The rows of a group lie close to one hidden flat surface of 10 dimensions, which passes through zero. Surfaces can cross.
(in the rows, 128 means zero)
Some rows, each with its group after it:
[125 122 134 102 149 134 120 145 149 110 106 102 116 160 142  90 145  93
 109] : k_109
[144 113 157 140 131 114 144  97 100 110 141  98 146 163 142 118 136 185
 188] : k_990
[ 69 160 115 152 165 132 137 139 109 137 151 206 118 105 113 197 106 169
 139] : k_464
[148 100 179 197  87  87 150 118 104 146 130 132 169 150  82 123  92 135
 136] : k_464
[ 81 138 194 144 171 119 157 153 101  79  77 150  75 161 186 156 119 174
 139] : k_464
[115 123 132 109 140 112 140 103 145 105 125 125 153 181 175  63 169 149
 159] : k_808
[116  90 161 155 102 132 132 186 135 126 131 122 118 127 136  96 138 137
 142] : k_694
[131 177  96  63 138 137  88 131 111 140 143 117 128 184 166  78 104 139
 127] : k_694
[140 141 117 138 179  94  90  75 145  91 137 137 126  87 143 166 167 121
 144] : k_808
[106 107 105 107  84 105 143 118 109 142 168 126 168 112 139 179 125 177
 147] : k_109
[188 123 114 107 106 139  81  55 170 113 104 112 105  74 203  77 157 108
 130] : k_579
[102 125 113 136 119 163 182 124 163 164 100 108 106  80 136 159 131 106
 119] : k_990
[ 85 149  48 159 138 175 123 129 185 167 180 182 169 122  85  93 199 119
 130] : k_517
[127 126 144 131 121 169 146 105  96 119 111 137 101 134 110 160 158 120
 143] : k_990
[116 139 126 140 161 120 105 153 174 108 111 200 114  98 134  84 139 101
 100] : k_990
[132 147 110  99 173 141 187  72 129 109 110  96 133 142 144 153 151 175
 150] : k_579
[112  66 111 144  76 114 120 155 127 151 196 142 171  81 119 143 118 182
 168] : k_579
[120 139 104 133 133 131 112  81 118 133 157 147 145 132 140 144 144 166
 155] : k_694
[156 141 105 139 160 181  90 154 159 114 125 174 116 143  79  53 139  98
  87] : k_109
[160  81 111  94 102  75 117 101  94  98 188  69 207 169 117 151 128 203
 152] : k_517
[112 174 123 133 156 153  92 152  99 148 154  99 139 250 137  64 113 163
 139] : k_990
[172 100 113  73 117 109 159 165 126  98 124 118 147  90  88 147  89 145
  81] : k_694
[139 136  81  54 123 156 113  97 127 129 137 114 115  95 162 148 124 136
 129] : k_808
[107 152 146 118 127 134 131 176 102 146 135  62 124 204 134 102 160 114
 153] : k_109
[104 158 124 122 151 158 110 109 118 122 110 148  99 158 144 137 154 109
 122] : k_579
[122 100 117 111  86 199 108 174 101 156 151  97 116 170  98 119 135 118
 126] : k_579
[126 153 148 155  96 121 127 126  89 176 117 145 119 128  88 164  76  79
 110] : k_808
[141 131 132 139 119 116 109 134 109 151 139 103 127 113  96 163 103 100
 123] : k_808
[127 132 121  93  98 114 158 142 100 118 135 130 151 154 121 138 133 158
 125] : k_579
[ 73 108 144 137  92 205 167 184 104 162 130 129  87 134 114 140 176 115
 167] : k_109
[163 169 135 121 120 118 143 110 103 109 102 132 112 127 143 135 121 165
 117] : k_990
[151 140 116 126 162  80 145  74 156 111 132 108 154  96 155 128 140 164
 161] : k_109
[119 172 116  81 141 124 101 214 114 111 131 176  98 128 120 103 134 113
 102] : k_109
[124 144 128 131  85 148 146 205 123 172 129  85 117 143 117  91 115 119
 115] : k_694
[149  98 105 128 129 144 133 146 146 138 150 129 139  78  92 136  98 148
 123] : k_579
[139 133 135 142 142  71 122  85 143 137 141 108 155 111 154 119 107 138
 160] : k_464
[122  97 164 116 116 157 170 131 103 124  84 109  88 113 113 189 113  96
 117] : k_517
[110 109 159 165 145 109 134 114 157 139 127  67 143 173 151  79 179  90
 174] : k_808
[136  95 196 180 113  93 155 120 114 117 103 105 113 100 142 167 114 142
 153] : k_694
[130 121 161 115 127 119 149 136 105 107 103 131 105 127 143 145  94 150
 125] : k_464
[154 169 105 116 138 103  99  48 128 153 134 103 130  90 151 160 111 102
 143] : k_464
[145 148 115  94 143  91  96 165 132  89 132 144 129 120 153 108 111 162
  96] : k_464
[122 194 125 114 129 138  94 141 120 127 101 139  80 141 195 107 127 135
 108] : k_694
[120 148 162 171 144  95  90 172  91 171 144 159 130 139  83 146   4 116
 111] : k_990
[124 234  85 110 126 123  93 113 126 153 123 161  99 110 204 117 113 159
 117] : k_694
[120 135 100 113 142 131 118 126 145 115 130 157 131 115 116 131 142 117
 106] : k_517
[ 93 110 126 125 112 172 137 128 125 162 149 126 119 137 151 101 142 139
 185] : k_694
[141  96 106 139 103 126 144 128 156 143 145 132 152  79  97 124 137 118
 130] : k_464
[145 166 120  92 106  97 136 100  96 128 126 148 147 155 179 110  65 201
 121] : k_808
[ 92 159 108 180 126 124 182 108 144 185 135 116 161 136 124 150 108 153
 135] : k_517
[123 107 147 141 127 125 127 105 122 124 134  85 140 166 153 115 154 146
 167] : k_517
[134 111 118 183 132 128 140 170 166 131 132 168 124  35  95 158 100 160
 100] : k_808
[105  85 169 179 105 111 145 132 117 131 122 137 143 150 130 147  95 151
 127] : k_517
[134 151  97  83 176 153  86 120 127  97 132 136 109 144 161 114 116 162
 115] : k_579
[145 140 142 126 104 155 146 137  86 162 130  67 115 154 103 142 117 120
 148] : k_517
[110  64 130 107 122 111 138 150 147  79 125 160 151 135 142 125 116 166
  96] : k_517
[135  59 126 130 122 162 128 238 123 106 175  86 154 164  20 111 179 120
 114] : k_808
[109 116 132 128 130 143  73 129 138 120 128 158  95 110 177 117 139 112
 136] : k_579
[131  98 151 156 133  83 129 186 175  87 125 120 151 141 152  58 165 155
 123] : k_464
[ 45 163 117  90 216 171 139 182 146 121 111 112  49 115 187 166 158 121
 151] : k_464
[103  71 121 112 138 148 134 123 138 133 155 122 143 115 128 138 127 138
 167] : k_990
[160 128 129 119 134 107 130 115 134  75 115 205 123  72 133 128 141 163
 124] : k_990
[169 152  83  93 133  62  82 103 104 126 194 119 209 167 104 115  81 183
 128] : k_694
[143 102 132 130 142  90 185 113 164 149 115 107 153  63  88 144  95  81
 126] : k_694
[130 104  92 119  67 140 121 127  93 149 177 136 171 139 102 159  97 185
 124] : k_109
[160 168 106 133 102 128  98  86  94 127 140  99 143 166 130 149 144 153
 114] : k_464
[115 205 115 173 157 177  86  78  93 148 116 122  81 157 142 195 130 136
 117] : k_808
[144  63 138 116 125 117 152 165 167 111 127 136 128  50  83 121 151  75
 124] : k_517
[125 113 144 122 131 138 154 108 143 111  97 155  96  71 167 140 124 143
 141] : k_517
[151 129 120 134 101 119 148 115 110 150 154  84 163 143 103 136 117 157
 142] : k_579
[140 158 128 133 121 122 129 100 108 131 120 121 125 130 136 156 121 141
 126] : k_990
[187 129 117  78 164 113 143 131 146  86 120  94 137 122 132  79 116 160
 125] : k_109
[157  79 110  95 120 169 172 106 138 122 108  90 137 120  74 162 111  99
  84] : k_109
[ 97  97 134 139 129 139 155 129 157 135 120 116 127 116 124 131 165  95
 139] : k_109
[145 108 126 127  73 156 140 138 106 128 134 108 133 138  65 154 190  83
 112] : k_990
[157 139 123  89  73  95 136 134  64 146 154 145 165 144  89 151  56 159
 111] : k_808
[114 147 114 110 135 125 139 119 127 114 132 138 145 162 134 120 158 145
 128] : k_579

New rows. What belongs after each?
[164 162 148 166 140 150 142 130 108 142 117 157  96  86  83 137 104 135
 140] : k_109
[107 134  97 114 143 193  40 131 121 134 166 116 107 182 163  99 148 141
 142] : k_579
[133 159 111 133 142 102  98 138 142 136 151 121 154 159 138  80 132 137
 130] : k_517
[121 149 163 128 120 120 116 164  98 127 115 133  93 140 149 128 111 126
 131] : k_109
[107 120 110 113 133 176 132 156 143 142 136  89 120 155 125 103 176 104
 136] : k_464
[132 149  94  82 167 130 125 112 151  95 123 125 127 135 152 106 164 131
 125] : k_109
[101 127 137 239 160 122 120 108 178 162 140 117 135  94 114 137 171  98
 155] : k_808
[118 129 119 125 118 125 157 155 135 135 115 160 131 100 115 148  83 144
  89] : k_517
[147 173  69  96  82 139 157 145 168 137 101  95 129  99 141 125 167 113
  59] : k_990
[120 127 130 115 128 153 125 128 119 127 121 134 109 128 108 146 145  87
 123] : k_808
[132 131 125 114 149  54 104 138 128 172 182 125 187 129 112  92  37 124
 161] : k_464
[185 120 132 136  93  72 176 108 145 131 124  99 176  94 110 112 118 138
 127] : k_579
[100  96 117 119 143 125 132 131 151  97 124 145 149 148 120 135 151 114
  96] : k_517
[125 125 130  95  98 137 218 101 121 116  97 114 136 133 123 145 178 134
 137] : k_579
[119 139 127 183 119  92 134  91 130 155 149 144 159 102 111 157 134 131
 151] : k_579
[137  75 150 163 104  89 138 149 144 123 157 166 193 161  94  54 110 152
 135] : k_464
[148 114 171 141 113 103 164  71  95 110 101 113 128 131 159 158 105 175
 153] : k_464
[129 180  69 186 106 137 138  69 131 125 151 161 147  80 119 214 193 199
 114] : k_694
[ 86 148 164 154 171 118 113 139 114 140 124 137 123 195 141 102 113 111
 150] : k_464
[163 140 117 141  99 107 115  97 131  88 124 177 140  97  97 140 215 107
 111] : k_990
[131 148 125 166 187 135 112 101 135  76 124 123 106 121 155 172 164 199
 133] : k_808
[109 117 170 157 111 132 157 168 117 147 100 121 113 148 136 120  79 134
 110] : k_517
[165 145 110 117 120  96  99 112 138 156 143  82 144 104 124 121 107  93
 123] : k_464
[120 119  94 171 123 150  99 100 157 135 151 208 148  94 106 126 141 131
 115] : k_109
[113  61 143  98 152 153 130 158 159  85 126 154 113 121 139  80 163 116
 150] : k_990
[138 143 104 100 117 134  83 157  90 128 155 167 135 140  87 146  89 131
  91] : k_990
[127 107 185 172 140  76 129 204 159 139 112 113 131 128 119  67  87  81
 114] : k_990
[173 128 121 135  96  93 125  95 128 129 137 111 154  92 124 145 117 152
 126] : k_464
[134 123 116 126 106 121 109 166 116 143 151 151 148 125  68 128 111  95
 101] : k_808
[ 67 134  70  84 176 182  83 132 177 133 128 195  99  99 161 131 121  83
  86] : k_990
[121 105 123 126 129 135 172 126 140  93 126 182 142 113 128 120 152 184
 136] : k_808
[158  80 171 156 112 102 133  85 138 116  93 128 122  91 152 145  63 128
 108] : k_109
[142 144 152 130 137 139  74 134 115 114 113 152  87 133 142  98 135  97
 131] : k_517
[122 125 148 114 114 137 156 138 140 145  91 109 100 119 170 101  93 120
 125] : k_808
[120 182  64 111 124 156 105 165 147 147 144 157 138 148 115  96 125 133
  70] : k_990
[144 178  72  88 127 132 159 140 158 145 116 118 128  90 125 124 122 118
  85] : k_694
[129  62 154 150 100 135 120 148 102 104 154 155 138 124  96 150 126 166
 140] : k_694
[123 151 124 129 133 118 135 110 137 157 126 108 130 124 153 112 118 120
 151] : k_694
[141 164 126 182 122 134  96  65 132  96 108 146 126 160 152 134 204 138
 111] : k_464
[158 121 115 136  81 158 140 133 123 153 125  87 119  87  83 167 142  94
 104] : k_464
[126  83 164  96 106 172 184 107  86 126  99 112  80  94 150 187 102 150
 169] : k_694
[148 116 105 109 133 139 134 143 138 126 163  81 164 169 123  69 154 170
 153] : k_109
[113 134 157 153 128 100 107 114 108 190 156 102 149 163 132  91  75  98
 187] : k_694
[138 142  96 128 114 137 121 100 122 139 144 141 137 106 112 157 136 136
 125] : k_464
[135 106 132  93 141 160 160 111 144  98  86 149  86  75 152 145 132 128
 120] : k_109
[ 97 161 117 158 133 115 122 111  97 153 134 106 163 207  81 190 116  99
  85] : k_517
[134 171 114 136 135 121 107 152 109 137 134 184 115  99  75 155 108 103
  95] : k_109
[144 164  87 165 122  83  72 215 160 136 177  87 160 121  99 105 167 131
  85] : k_464
[136 133 139  94  76 111 145 139  93 160 120 144 138 146 120 114  64 110
 112] : k_808
[115 101 119 160 152 115 124  76 156 113 148 156 160 111 124 135 169 136
 160] : k_694
[158 141 154  90 115 103 121 151  94 123 112  66 118 169 163 110  67 156
 116] : k_808
[167  93 167 134  94  73 170 165 108  86 126  77 152 133 151 132 107 231
 131] : k_464
[151 138 106 157  85 170  91 121 125 144 130 177 134 142  57 120 153  65
  71] : k_464
[135 112 152 110 138 132 152 140 134 109  87  99 101 131 126 132 125  94
 107] : k_694
[154 162 127 147  87 142 141 120  87 136 124 116 130 152  91 150 151 133
 119] : k_990
[114  84 122  79 149 133 156 113 151 143 136 143 138  99 139  96  95 113
 169] : k_464
[125 175 115 159 160 125 152 141 137 151 134 172 138 118 143 100  58 216
 134] : k_990
[131 102 132 131  91 150 105 147  82  95 156 148 126 145 134 155 142 216
 137] : k_694
[120 163  97 134 111 168 125 111 108 151 137 114 129 166 110 146 158 127
 121] : k_990
[115 128 151 136 137 169 172 147 112 144  99 140  87 117 124 142  85 142
 134] : k_990
[115 105  71  71 138 147 137 149 172 158 163 162 160 101 107  62 117 100
 140] : k_694
[149 123 138 101 152 128 114 126 106  82 104 159  82  70 100 208 127 102
  99] : k_808
[129 120  78 120 101 189 152 123 141 129 133 135 110  65  97 184 183 132
 109] : k_464
[168 145 105 119 153 163 146  87 151 125 104 106 118 110 113 122 136 114
 112] : k_579
[102 153 120 109 149 146 111  85 140 118  99 192 103 135 156 115 164  75
 119] : k_808
[125 144 140 161 128 127 119 136 118 157 128 119 124 137  71 149 130  64
 114] : k_517
[134 150 112  60 135 123 119 136 130 144 132 113 124 141 182  69  89 138
 147] : k_694
[123  48  76  78 116 170 134 159 133 109 199 194 169  90  75 126 136 185
 153] : k_990
[163 189 135  88 169 137 125 129  99 100  93 139  76 120 136 133 114 131
 119] : k_109
[162 129 148 123 134  62 105 120 144 137 127  59 150 135 162  80  97 105
 142] : k_464
[120 117 128  69 168 155  95 104 117  94 120 162 107 164 146 114 127 106
 131] : k_694
[124 136 135 122  83 154 147 140  92 153 127 125  99 103 153 157 101 172
 151] : k_694
[127 119 125 137  86 123 162 138 123 146 139 123 158 135  91 127 149 120
 129] : k_579
[124 159 106 133 140 140  96 100 145 106 117 167 120 135 135 119 194  97
 109] : k_990
[145  74 129 146  87 119 143 163 116 136 178 116 179 132  57 115 152 141
 148] : k_990
[111 119 140 110 164 176  85  99 101 127 134  59  80 162 206 143 112 171
 182] : k_579
[102 157 119  99 150 193 131  93 101 160 109 139  91 156 111 153 120  60
 133] : k_694
[138 152  96 106 156 116  98  52 130 110 142 112 131 111 177 157 155 155
 156] : k_808
[ 94 101  97 103 130 155 113 157 137 162 152 149 127  97 104 161  75 103
 103] : k_990
[143  96  85  69  96 164 163 128 102 116 160 128 146 110 101 162 133 189
 137] : k_808
[132  97 162 101 136 120 141 108 128 130 104 136 127 146 143  85  83  90
 145] : k_464
[ 51 100 130 144 175 128 190 120 137 173 164 148 141  91 128 165 103 154
 216] : k_464
[123 112 126 135 134 119 104 141 131 127 145 168 134 106 104 132 108 113
 123] : k_990
[136 108 125  98 141 105 157 150 148 107 104 129 125  79 100 162 119  85
  88] : k_517
[138 146 147  74 117 106 133  98  94 115 105 108 124 179 179 105 106 137
 139] : k_808
[119  85 181 168 129  80 117 119  98 156 147  91 146 122 108 169  62 106
 167] : k_990
[132 133  75  86 128 119 123 115 134 117 159 140 163 121 122 140 140 155
 117] : k_109
[ 95 127 107 136 134 188 158 179 134 172 137 146 118 128  98 118  88 142
 118] : k_990
[113  55 147  79 103 150 165 167 106  86 101 127 121 152 115 168 100 141
  80] : k_517
[143 162 117 120 144  80  68 118 117 115 139 163 139 127 137 133  91 126
  97] : k_990
[134 138  99 126 125 138  98 161 134 136 147 158 129 111  98 129 112 120
  93] : k_808
[143 176  61  73 123 159  82  96  99 160 168 125 137 142 107 149 112 119
 116] : k_464
[ 93 157 110 147 159 212 117 105 155 147 106  93  77 152 179 122 172 119
 135] : k_808
[158 137 103  60 107 187  97 120 107 128 106 139  95 139 107 119 117  65
  81] : k_464
[122 132 107 130 117 158  99 161 129 121 140 182 132 159  87  99 146 109
  86] : k_464
[101 111 150 202  94 128 129 185 170 122 125 150 109  89 175  91 188 167
 145] : k_694
[130 137 102 154 104 172 109  75 122 147 138 183 145 148  84 131 154  96
 117] : k_464
[153 145 110 101 111 102 144  63 106 134 132 123 136  71 166 184  75 194
 145] : k_808
[107 133 149 161 118 188 159 136 102 158 106 135  91 134  84 166 130  90
 126] : k_990
